The rows of a group lie close to one hidden flat surface of 12 dimensions, which passes through zero. Surfaces can cross.
Some rows, each with its group after it:
[-3  7  9 -2 -8 -1 -5  4 -5 -4 -3  1 -1  3 -3 -4] => j84
[  0 -19   7  -3   2  -6   5  -3   4  -3  -8 -16  -5   3 -16   9] => j117
[ -3 -10  -8 -12  -3   2 -10 -20 -14   7 -15  -9   2   8  17  -1] => j402
[ -3  20 -11   3   1  -8   2   6  10 -17  11 -11  13   4   8 -16] => j675
[ 24   6  -5 -10   1  12   6  -3  -3   6  -4  -1  -1   1  -1   2] => j675
[ -3 -16  10  -1  -1  -3 -20  -6   0  -2   4  -3   7   4   4  10] => j675
[ -8  -3  -5   1   0  13  13   2  -7  19 -15   7  15   9   9 -15] => j661
[ -7   9  -7   1 -12 -15 -16   2   2   8  -6  16   8  11  10   7] => j686
[ -5  20  16  -1   2  -2  17  18 -16  -6   4   2   6  -4  -1  -4] => j402
[ 11   1  14  -3   6   8   4  13  -5  -6  -3 -12   8  12   2   2] => j435
[-22  14   6  -6 -11  -7   2  19 -11  -1  -9  -9   3   3  -5   9] => j84
[ 10   9  -6   2   8  -4  -3  -9   7   1   6 -19 -10   9   9   9] => j435
[  6  -4  -1   9 -10  -9   0  -8  -3 -14   8  17   5   4 -12  -6] => j402
[-24  -2   5   5   1 -12   8   5   3   2  -2  -3  -2  -2  -7   2] => j402
[  2  -3  -1  -9  -9 -11 -10  -9  -4  -6  -6   0 -10 -16 -21 -16] => j117
[  4   6 -17 -16 -12   5   6  12  -4  11 -16 -13 -11 -14   6  -4] => j402
[ -2   7 -11   0   2 -15 -18 -18   4  12  15 -18  -5   0  12  10] => j661
[-16  19  -3  18 -18 -11  18  -4 -35  -6   2  -4  -5  25  -8   2] => j225
[ 10  10   2 -13  -5  -1   9   0  22 -21  -7   0 -11 -12   1  -2] => j84
[ 12 -18  -5  -1   0  19 -11 -10  -9  -1  -4   1  -4   5  22   6] => j435
[ 19  -5  -3   5  -9 -18   1   5   4 -11  -4   1 -17   1 -10   4] => j435
[ 15   5   3 -10  -7  -7  22 -12 -18   0   3   6   3  -6 -11   5] => j661
[ 16   2  -5  15  13   8  23  23   4   5   6 -20   4  14  -8   2] => j686
[ 30   7   2   1  -4   2   0 -10   2 -13   4   6 -17  -1  -7 -13] => j84
[  3   2   5  14  15 -15  -5   6  -3   7   7   6 -22 -14  -1  -7] => j661
[-15  -1  -4   1 -11  15 -13   4  22  -5   8  15  -6 -15 -13  10] => j117
[ 5 -8 14  4  0 -5 -8 -5  6 -7  5 -2  0  4 -3 -8] => j84
[-16 -13   7   4  10 -16   5   2  -5 -17  -3   0   6   1   2   1] => j84
[ -4   7  -4 -15 -11  11  22 -23  -2 -11   5   7  15  -5  -6   6] => j661
[ 0  4  7 10 13  2 -2  1 15  1 14 -5 -1  5  1  3] => j402
[  2   4  -1  11   4 -14  18 -13   9  -8   8   1 -14  -6   8 -12] => j225
[-13  -7  18  -3 -17   3 -14  -5   4   7  10  -4  -1  -7   1   7] => j225
[ 18  21  -8  -9  11  17  -6 -18   5 -15   6 -10   0  14   1  12] => j661
[-11 -10  16   0  13   4  -2 -11   6  12  -4   9 -10 -11  27  -2] => j225
[-2 -4 -5  6  6  2 -5  1 -5  2 -5  1  2  8 -4 -4] => j225
[ -3   3   6  -4 -12   7   9   1 -12  -5  -1  -5  -7  -7   9  -5] => j402
[-14   5  -8   5   3  23  16   6 -10  -2 -11  -9 -12   7   5   7] => j686
[  4  -1  -3   5   1  -7 -11   1  -2   4  -9   1 -10   6  -2  -9] => j117
[  4   4   0   5   8  -4  -7 -17   4  -1   7   3   2   9   9  -1] => j225
[ 13   2 -14  -4  -1   7  -5   2   2  -3  -7   2 -11  -3  -7  10] => j675
[ 10 -10   6  -7  -5 -13  -2  11  10 -26  -4   5  21   5  11  -5] => j675
[  2  -1 -15 -14  10  13 -15   7   8   9 -10  -5  -1  -7   6  12] => j402
[-13  -4 -11   1   5  -9 -10  10  15  12 -11  17   5   1  -9  16] => j435
[ -8 -10  27   0 -14   3 -16   2  20 -14  -4   2  18  17  -2 -15] => j661
[  1 -14   0   4  -4 -31 -17 -18  11   1  -5  15 -16   1  23  15] => j435
[  0  22  -6  -7  12   0   5  -4  -4 -10  15  -8  29   6   9  -2] => j675
[ -5 -12   3  12   1  -1  -3   7   4   8   0   9  10  11  -6  -2] => j686
[  7  11 -19 -11   5 -13 -13  -4 -25   3   3  -5  -8 -10   5  18] => j686
[  4   0  13   0   3   1  -2  15  -8  16   2 -18  -4   0  -1  -3] => j225
[  1   7  -2   8 -14  28 -11  10  15 -27  23   3 -22 -19   5   5] => j402
[-19  -3   8 -16  -2   6 -12   8  -1 -14 -32  18  -9  -2  19  17] => j84
[-6 -9  6  0 -1  7  3 -8 -2  1  5 -6  3  2  3  9] => j117
[ -7  -3  -1  -3   6  -1 -12  -3 -10   2  -1   3   5  -2   0   1] => j686
[  5   1  -1 -16  20   9  -2  12   4  20 -13  21   8 -15  -5  12] => j675
[ -1  23   5 -16  -5   4  -1   5   8  -6  -2  -1   8   4  16  13] => j661
[  0 -16  17  -3  -9   8   2 -12  15   7   5 -14   2   5   1   5] => j84
[  0  13   0   4   3   9  10   6 -18  -1 -13  16 -12   4  31  -6] => j84
[-24  -8 -11  -9 -20   2 -10 -12   9  -5   3  -6  19   2   4  13] => j661
[ 23  -6  12  -2  13   0  -4   9 -15  -2 -12  -6  -7  11  -6   7] => j225
[ 21 -22   7  -8   6  15   2  -8  13  -1   2   5   7  -5   1   6] => j686
[-13  12  -7   8   5  -1  18   8   1   6   8 -24   3   4  10  -8] => j661
[ 14   2   7  -9 -16  23   0   0  -5   2  -8  -5  -9   8  12  15] => j84
[-13  13   9  -7   5  -7 -16  -5  -6  18   4  25   2 -20 -16  -3] => j675
[  4  12 -24  -9  18  12  -6  14  13  12 -12  13  -6 -16  -8   8] => j675
[  5 -12 -21   6  -7   3 -11   9   7  -3  -8   6 -12  -1  13   8] => j435
[ -8 -13  12   8 -11   1  18  33   5  -7  -3  15  21  11  -9  21] => j117
[ -6 -10   7  13   3 -14   2   1  13 -15   0   4 -13  -4 -10 -10] => j675
[ -5  -3 -13   9  -3 -11   3   5  18   9   2  -1  -4   1  -5   4] => j435
[ -6  19 -13  -9 -15   3   4  -6 -12  -9   3   9   8  -4   5  -3] => j675
[  6   1 -14  13  -7  12  20 -15  18   2   6 -17 -28   4   5   6] => j686
[-12  -4  -3  10   7 -16   8 -10  -9  -5  -5 -26 -19   9   7   0] => j117
[ -2 -11   7  13   6  -7  16 -11 -15  19   6 -14  14  24   5   6] => j402
[ -3 -30  12   0  -9   0  15   0  -3  -6  11   1  16  -9  -8   9] => j686
[  5  -2   0  14 -12  -5  10  10  16   1  -5 -11 -19   1  -1 -21] => j675
[  4   4   5   4  -6  -6 -24 -11  12   1  -8   8  -2  20  -2  -6] => j686
[-34  -6  -9   7 -11   9  -8  -1   9   6   5  -2  13  -1   0  -8] => j225
[-3 -3 11  2 -7  0  5  9 13 -8 -2  5  5  2  0 -6] => j686
[  4  -2  11  -2 -17   9  13 -15   1  -3  -1  -5 -16   1   2   4] => j84
[  8   3   1  -1  -2  -8  -5 -14  27   6  13   8   4 -15   1 -29] => j435
[  2  23   3  -7  -4   6  -2  -2   3  11 -12  19 -16  -7  12  -7] => j225
[ 14  10 -17  -8   6  -1   5  -7 -16   0 -13  -9 -14   2  13   0] => j117
[ 12   7   4  -3   0  -6  11  10   7  -6   5 -11  15   5  -2 -12] => j675
[ 32   6   7  -7  15  14 -18  -9 -22   9   7  12  25  12  18 -11] => j402
[  4  16 -19   3  -7  -8  14  -1  -6   6  -2 -10 -13  -1  -2 -10] => j661
[  6   3   2   2   7 -22   1  -7  -6  11  -1  -4  -3  11  18  13] => j435
[ 10   4  -1   6   8  -6  -4 -12  24  22 -14  26 -20  -1   0  -3] => j435
[-11  -4 -24   0   9   2  -6  -2  -2  -8  -7  -5  -5   2  14  19] => j117
[  1  -2   4   2   0   3  -6 -12   3  -7   1  15  -3   0   2  -3] => j402
[-9  4  1  1  9 -5  8  3 12 -1 -3 -4 -5  2 -4 12] => j402
[ -6   0   5   5  -2  -4  -8  -2  -7  10   0   8 -10  -5   1  -4] => j225
[ -3  -9   4   9  10  -5  -2  -7  -7   7  -4  13 -13  -5   5  -8] => j225
[ -9   3   4   0  31  17 -12   6   4  -8   9 -17  -7 -14  15 -14] => j686
[  1   2  -7  -2  -2   0   5  -1 -12  -8   0   6   1  -4   3   4] => j117
[ 27 -10  24   6   5  -2   4 -27 -13  -5   6   9 -20   3 -11   0] => j661
[ -3  -9  14   7   3  -2   7 -13  12  -2   6  27   5  -6  11  -8] => j117
[ -9 -21  -8  -1  -5  -2   2  17   4 -10  -2   2  14  -6  -9  14] => j84
[ -8  12 -13   8  -7 -14   0  10  17   0   4   4  -3  -7 -15 -12] => j686
[-16  24   8   0   6   4   0  26  -3 -20  -3 -18  -3   6  -7   0] => j435
[ -1 -10  -2  -4  18  -6  -8   0   0   5  -5  -4   8   3  -6   7] => j117
[  2  -3  20  -2  -4   2 -14  -5  19  16  19 -22  -1  -6   6  -6] => j225
[-27   0  14 -11  -5   4   1 -16   1  10   1   3  21  -2  15  -6] => j686
[ 12  -5 -29  18  -5   3   7   2 -12  23 -14  19 -26   3   4   2] => j435
[-10 -19  -7   2   2  -4   0 -14  13  17   9   3  -3 -22   8  -5] => j661
[ -6  18  -1  12  -1  10   6 -10 -10   0  -6  -1 -15  19   9  -8] => j661
[  1  11  -3 -10   0  13   0 -10  -2   4 -17  28   0   1  13   4] => j225
[  0  -6   1   0  -7   3  13   2  10 -13   1 -14 -13  -1 -11  17] => j117
[  8  13   3   7  19  -1  -7 -18 -11   3   3  -3   0  21  18  -2] => j402
[-17  -6  -2   5 -23  -1 -13  -7  -6  -4  11 -12   5   6   1  -3] => j675
[ -2   5 -11   1  -7   6  14  21 -13  -6 -10  -1  -6   2 -10  13] => j435
[  2   7 -26  26  -3 -10   1  27  -9   2   3  14 -15  -7  -5 -16] => j84
[ -2  16   0 -11   4  13  23  -6  -1   3  13  -5  12  -8  18   8] => j117
[  5 -11  18   0   0   4  -7 -27   1 -13  -5   6 -19   5   8  -1] => j84

New rows. What belongs after each?
[ -2 -23  14  17  11  -1  -7  14  -7   1   1 -11   3  13  -6  -6] => j661
[  9 -13   8   2 -32 -10  -8  -4 -16 -12 -12   8 -20   6   6   3] => j675
[-13  11  -7  11   8   4   8  -3   8   6   5 -12 -23  -4   0   2] => j675
[ -6 -12  -9  -6   3   8   7  10   4  -9 -12   7   5  -3   7  18] => j675
[  9   6 -20  -1 -14   8  30 -15 -18  17 -15  -1   4  14  -5 -20] => j661
[ -6  -3   3  -5 -10 -18  -9 -10  -6   7   5  13   9  -8   0   1] => j686
[ -2  -2  28   1 -11  -8   4 -11   2  -6   7   2  -6   0   7   3] => j661
[ 20  -8   1  -8  -2  -2   9  -3  -6  -8   2   2  -3  -8 -14  10] => j661
[  6  10  -7  10 -14   7  -7   6 -20  -3   1  17 -21  -2 -14   4] => j117
[ 20   9  10  -7   5  -1 -11 -13 -24 -13  -6  -3 -11  13 -11   6] => j84
[-12  -1 -10   6  11   5  -5  -1 -14  10  -1 -10   8   9 -21  -5] => j686
[-10 -16  -4   8   0   3   6 -21   2   6  10  -7  -4  -3   2  -4] => j661
[  7  -2  -2 -13   5   6  -8   8   3   1   4 -13  20   1   2   4] => j402
[ 11   6 -16  -8  12  -8 -14  25  10  -2   0  20   9 -25  -9  -5] => j686
[-1 -2 16  8  6  0  8  5 16 10  1 -5  4  9 -7 -9] => j435
[  0  24   2 -15   9 -12   7  16   2  -5 -18  -1  -2  -4   2   1] => j84
[ 15 -12  -6   6   2  -1   0   2  -4  23   0  13  11   4  -8  -4] => j402
[-13  -8  20  -1  -3   0  -1   2   3  25  10 -10  -5 -14 -25   8] => j675
[-30 -12   9   8 -24   3   3   3   1  12  14 -25  17   3  -3 -10] => j675
[  9  13   0  -8  -1  -4 -10   6   9  -8  -4  -9   7  11  -2   3] => j686
[  7  12  -3 -10 -12  15  -2 -13   8  -7   2 -10   1  14   9  18] => j225
[ -8   4  -9   2  22 -15  12   2 -18  -1  -2  -3   9   2  -1   4] => j84
[  1 -15  -4  15   1  -1   5   4  -1  21  12  -5  12   9  -6   3] => j402
[ -1 -40  10   0   5  14  -5 -17   3 -16  12  -1   9  -4 -15  16] => j661
[  3  11  -3  -5  14  -1   3 -12   6  13  13 -13  19   5   9  -8] => j661
[ 10 -15 -10  -5   3  -2  19  12   4  -1   7 -18  -3 -18  -4  13] => j661
[ 35 -17  13  -6  14  10   2 -14  -6   4  -4  18 -14  -8  -2   8] => j661
[ 12   1 -16   4   5 -12 -10 -16  -5  12 -12  -2 -11  13   2  -7] => j402
[ -1   7 -14  -1  10  15   6 -11   2   4   0   4   3   0   7  -3] => j675
[ 2  7 -3 -7 16 16 15 -5 -7  2  0 15 10 -8 -1  0] => j661
[-4 -1  0  0 -8  3 -4  4 -4  4 -8 11 -6 -5 -7 -6] => j225
[ -6   4 -11  -9  -6   2  -8  -3  -2  -6  -4  10   7  -3  -5   9] => j661
[  6  -5  -5   1   0   1  -9 -13   4  -8   3   3 -13  -5  -8   5] => j661
[ -6   6  13  17  12  -5   8 -16 -13   5  16 -15  11  20  -7 -22] => j661
[ 7  7 11 -5 17  1 -1 -7  6  9  7  9  7 -6  8 -5] => j661
[-12   7   4   0  -8   2  10   1  13   0  -1   0 -10 -10   8 -10] => j225
[  2  13 -16   4 -21  -1  17 -16   7  -3   0  14 -10  -5  15 -18] => j402
[-10 -14   5 -12   7   8  -9 -11   0  12  -9 -10   5   2  13   5] => j402
[ -4   5  -6   9  10   1  -4 -11   2  -4  11  -8 -17  -3 -15   5] => j675
[-13  12 -18   7 -12  14   3  10  -5  11   3   0  -6  -1  14   3] => j84
[-22   5 -11   2  -5  -5   4 -16  -7  36  -8   6 -17  -7 -18   8] => j84
[  4   9  -4 -14  -4  10   4   3   9   5  -4  -7   0 -11  14  -8] => j402
[  7  12 -11   7  15  -5  -1   8   1  -2  -2  -4  -3   7   5  -6] => j675
[  3 -16  -7  -5  -2  10 -19  13   1 -26   1   5  16   0   2  11] => j84
[ 13 -15  -3  11  -1 -17  -6   6 -20  -2   7 -15   3  15  -9   8] => j435
[ -1  -5  10  -9  -3   6  29   3 -17  -7   6 -18   5  -6   7  12] => j686
[ 38   8  -6   9  22  12  10   7  21   7   9 -16 -15   6  16  -1] => j686
[ 13 -25   3   3  16 -17   5 -10  13 -25   9  -3 -16 -17   5  12] => j225
[ 25  13  -5   7 -15  -5   7  -9 -39  -5   3   0   0  19 -14 -19] => j675
[  0   0 -17   4 -10  14  -9  15 -23 -12  10  -8   2   3   3  13] => j402
[ -3  21   3   6 -13 -15 -11  -2  -7   3  12  -1  -3   5  -9  -5] => j225
[ -5  -9   4 -11   0  -3  26   1 -17   6 -11   3  22   8  -2  17] => j402
[  8   6  -5   3  11  -3 -11   9 -12  17  -6  -3  -1  10   3   1] => j675
[ 12  17   0  -3   8  14   2 -28 -19 -17  22  -6  12   7   9  -9] => j84
[  3  -4  -7 -24 -41   0   7   6  -1 -40   2  -2  18  -9  -5  17] => j675
[ -3   2   4  -2   0   8  -5  21  -1  13  -7 -17   6  15  17  14] => j84
[ -7   1   0   2  13   1  -3 -14  11  -9  10   3 -13 -13 -17   7] => j675
[  4  14  -1 -12  -1   6   7  -8  -8  20  12  -2  17   0  17  16] => j225
[ -3  -7  13  13   2 -23  -4   2 -32   0  -4   2   1  14 -22  -4] => j402
[ -6  -9   7   9  17   7 -18  -3 -18  -2  -5   8 -15  -2  -1 -10] => j686
[-13 -17  -4  12  15  16  -5  -9  11   6 -15   4 -16   2  15 -17] => j225
[ 16   3 -16 -14   8   0 -10   4   7  -4  -8 -15  -2  -2  -6   6] => j117
[ -2 -12  11  19  -9  -3  20  -9 -10  10   5  -5 -11  10  -9  -9] => j435
[-13  -7   8   4  -3  -7  10   6   1  11 -16   2   8  10  16  -9] => j117
[ 12  20  -4 -12  -1 -14  -1  19 -13 -23  -1 -14   0  -1   4   9] => j435
[ -7  -5   0   4   8   8 -10   2  -3  10   1   2   3   6  -4  14] => j117
[  1  -7   1  11  -1   4   2 -11   1  17   7   8   2   4   8  -8] => j402
[-10  16   7  -4  -1  -1  -2  -9   0   4  -6  26  20  10   6 -12] => j225
[ 15   0  11  -8  17   3 -11  -8   3  18  -6  13  -5  -6   5   9] => j675
[ -7 -13  16  -9 -13  -3   5  -5  -6  12 -21  12 -10  -3 -16  13] => j84
[-10 -10   2   3  -6   2   1  16  -2   2 -12  10  -3  -3   3  -2] => j661
[ 29  27  21  -3  13 -26   5  21 -13  -9  -3  -6  -7   7  -8  -7] => j225
[ 14   1   2 -16  10  11  10  -9   5 -13  11 -14  21   4   7  17] => j675
[-25 -20  -7   2  -5   8  -6   4  -6  -4  -8   7  20   6  -7   3] => j225
[ 28   5  -1  14   4 -16  13  21  14   8   0 -25 -35  -6   4 -18] => j661
[ 13  24  -9  -2  -6  -1   4  -6  15  -8   2 -16   3  13  -6 -19] => j661
[  6  12  -9  -4 -15  -9   7  13  -4 -16   7 -18   9   1  -3  -8] => j402
[ 23 -25 -12  -4  -4  -9 -25  -7  29  -8  21  -9  20  -9   7 -12] => j435
[  9  -3   9   6   9  -6  -6  -2  24  17 -15  -1 -10  12  11 -17] => j117
[-16   5  -7   7 -21  12 -10  -4 -22   2  12  -5  -1   5 -11   7] => j84
[ 20 -18   9   2  -3   3   8   3   1  24  -3   5   5   3  -7   0] => j84
[-14 -11  31   2 -10  -6  14  12  13 -11  -7   2   4   4  -8   2] => j435
[-12  12  13   3   6  -1   2   1 -13 -10   6 -11  -2   7   7   3] => j402
[-16  -1 -15   9 -12 -15  -1 -13   0  -6  -9   6 -16   3  -3  -3] => j402
[ 11  12  -4 -15  -2   4 -14  -4  26   5  -6   9   4  -5  13  -6] => j661
[  2  15 -16   8  14  -5 -29  -5 -10  10  -3  13   5  13  17 -18] => j675
[  2  -1   2   3   5  -7   2   2 -12   4   5  -5   5   1  -8  -3] => j686
[ -8  -1   5   0 -22   8  -2   3  -4  19   9  -8   4  -3 -12  -7] => j225
[  7  -5  11  -3   3  -8   7  -2  10   0   9   3   7 -12  -8 -12] => j661
[ 16   5  26  -8  -7 -26   3   1  -8   5   5  13 -11 -17   3   8] => j661
[ 10  12 -11  13  -6  -2  -2   2   2   2   0 -17 -21  12   7 -13] => j675
[ -2   3   2   0 -16   5  33   3   9  -7  -9   3 -13  -1  15   4] => j117
[ -8   4   2  -4 -10   7   9   4  -2   5   0  -4   6   0   4   5] => j84
[ -9   3   3   5 -10 -17  -6   4  -7  -7   1   6  -8  -4   1  -3] => j686
[  2 -11  -7  -7 -13   1 -18   6  -6  -4 -11   5  -8  -1   1  20] => j675
[-12   0 -33 -13 -13   2  -7   0  16  -7  -7   2  11  -9   7   4] => j402
[  4   5   8  -4   5   3   4 -12  -5  -1   0  -2   1   4   8  -3] => j84
[ -9 -13   4   5   6  21   7  -5 -14  -8  -1  -1  11  14  -4   8] => j661
[ 15  18 -43  -3   9  -5   3   5   6  15   9   6 -13 -26   3   4] => j225
[ 20  -8  -4  -5 -14  18  -4   4  -3   7   5 -12   4   8  -9  17] => j84
[ 10   5  -8 -11  23   4   8  11  -4  -5  -1   9  27  -2  20  -1] => j84
[  8  -8   0 -12 -11 -14 -38   9  -3 -19  -9  13  10   9   1  23] => j686
[ 15 -13 -12  22  -7  -2   4  -6 -21   6  13   1   1  21  -8   8] => j402
[-13  10 -25   1   5  -1 -26  -4   1 -14  10  13  26   8  11   1] => j402
[  2  21   9   0   0  -5  12  -7  -2   6   7  -2  -4  -2   6 -11] => j675
[ -9   4   0   3  -4   7   3  -4 -25   8  -4   1  -5   4  16  -3] => j402
[ -3   4  -3 -28 -10  16  14 -12 -13  -5 -10   4   9  -6  -8  25] => j84
[-10  10  -3 -23  -6  21  -1  16 -10 -17 -18  28  15  -4   2  31] => j661
[  7  12  -5   7  20  -6  -5   1   9  -1   1   3   0   3   0 -15] => j675
[ -8 -22   0 -24  -6   8 -13 -12  26  -1  -4   9  29 -13   7  -2] => j402
[ 18   5  -6  -6 -13  13 -17 -11 -15  -2   1   8  -8   2 -19   5] => j84
[-11   6  26   2 -30  17 -18   4 -15  -5   7 -15   0  19   9   2] => j84
[ -1 -12 -15   4   4  -8 -10  11  -7  22  -8 -14   0   6 -10   4] => j402
[  9 -11  -6   4  -6   9  11   2  13   2  23   1  35   6   1   6] => j402
[ -2  -4  -9  16   5  12   7  -4   7  -5  -1 -10 -29   0   5  -3] => j661
[ 13  15   5   6   2 -22 -11  -1  -9   2  14   1  10  10 -15  -8] => j225
[ 10   3 -15  -5   3  -9   4 -18   2  15   7   5 -17 -22   6   3] => j661
[ 41  -6  -2 -13 -14 -14   6 -19   1 -14   8   3  -6 -14   1  -4] => j435
[ -6  -3  22   1   3   9   8   0 -10   3   3   1   0  -1   6   2] => j402
[-9 -7 24 -1 20 13 -5  5 16 20  4  8  7 -9  5  0] => j402
[-31  32 -17   3  -9 -21   8  -8 -18   6   8  10 -14 -17   5   3] => j661
[  0 -33  -3   3   9 -17  -7  16   5  15   4  10  -2 -32  -9  -2] => j661
[  8  17  14  -5   3  -6   4   0  16  -9   0 -21  -9   6   7  -5] => j84
[ -4   3  22   8  13  -9  25 -13  -4 -11   4   5  -2   4  15  -6] => j675
[ 11  -8   9  -6  19  -4  -9 -18 -16 -18   9  -7  18  11  -7   3] => j84
[-10  -1  12  -4 -20   4   1  20 -18   3   5  14  17  -7 -29   3] => j117
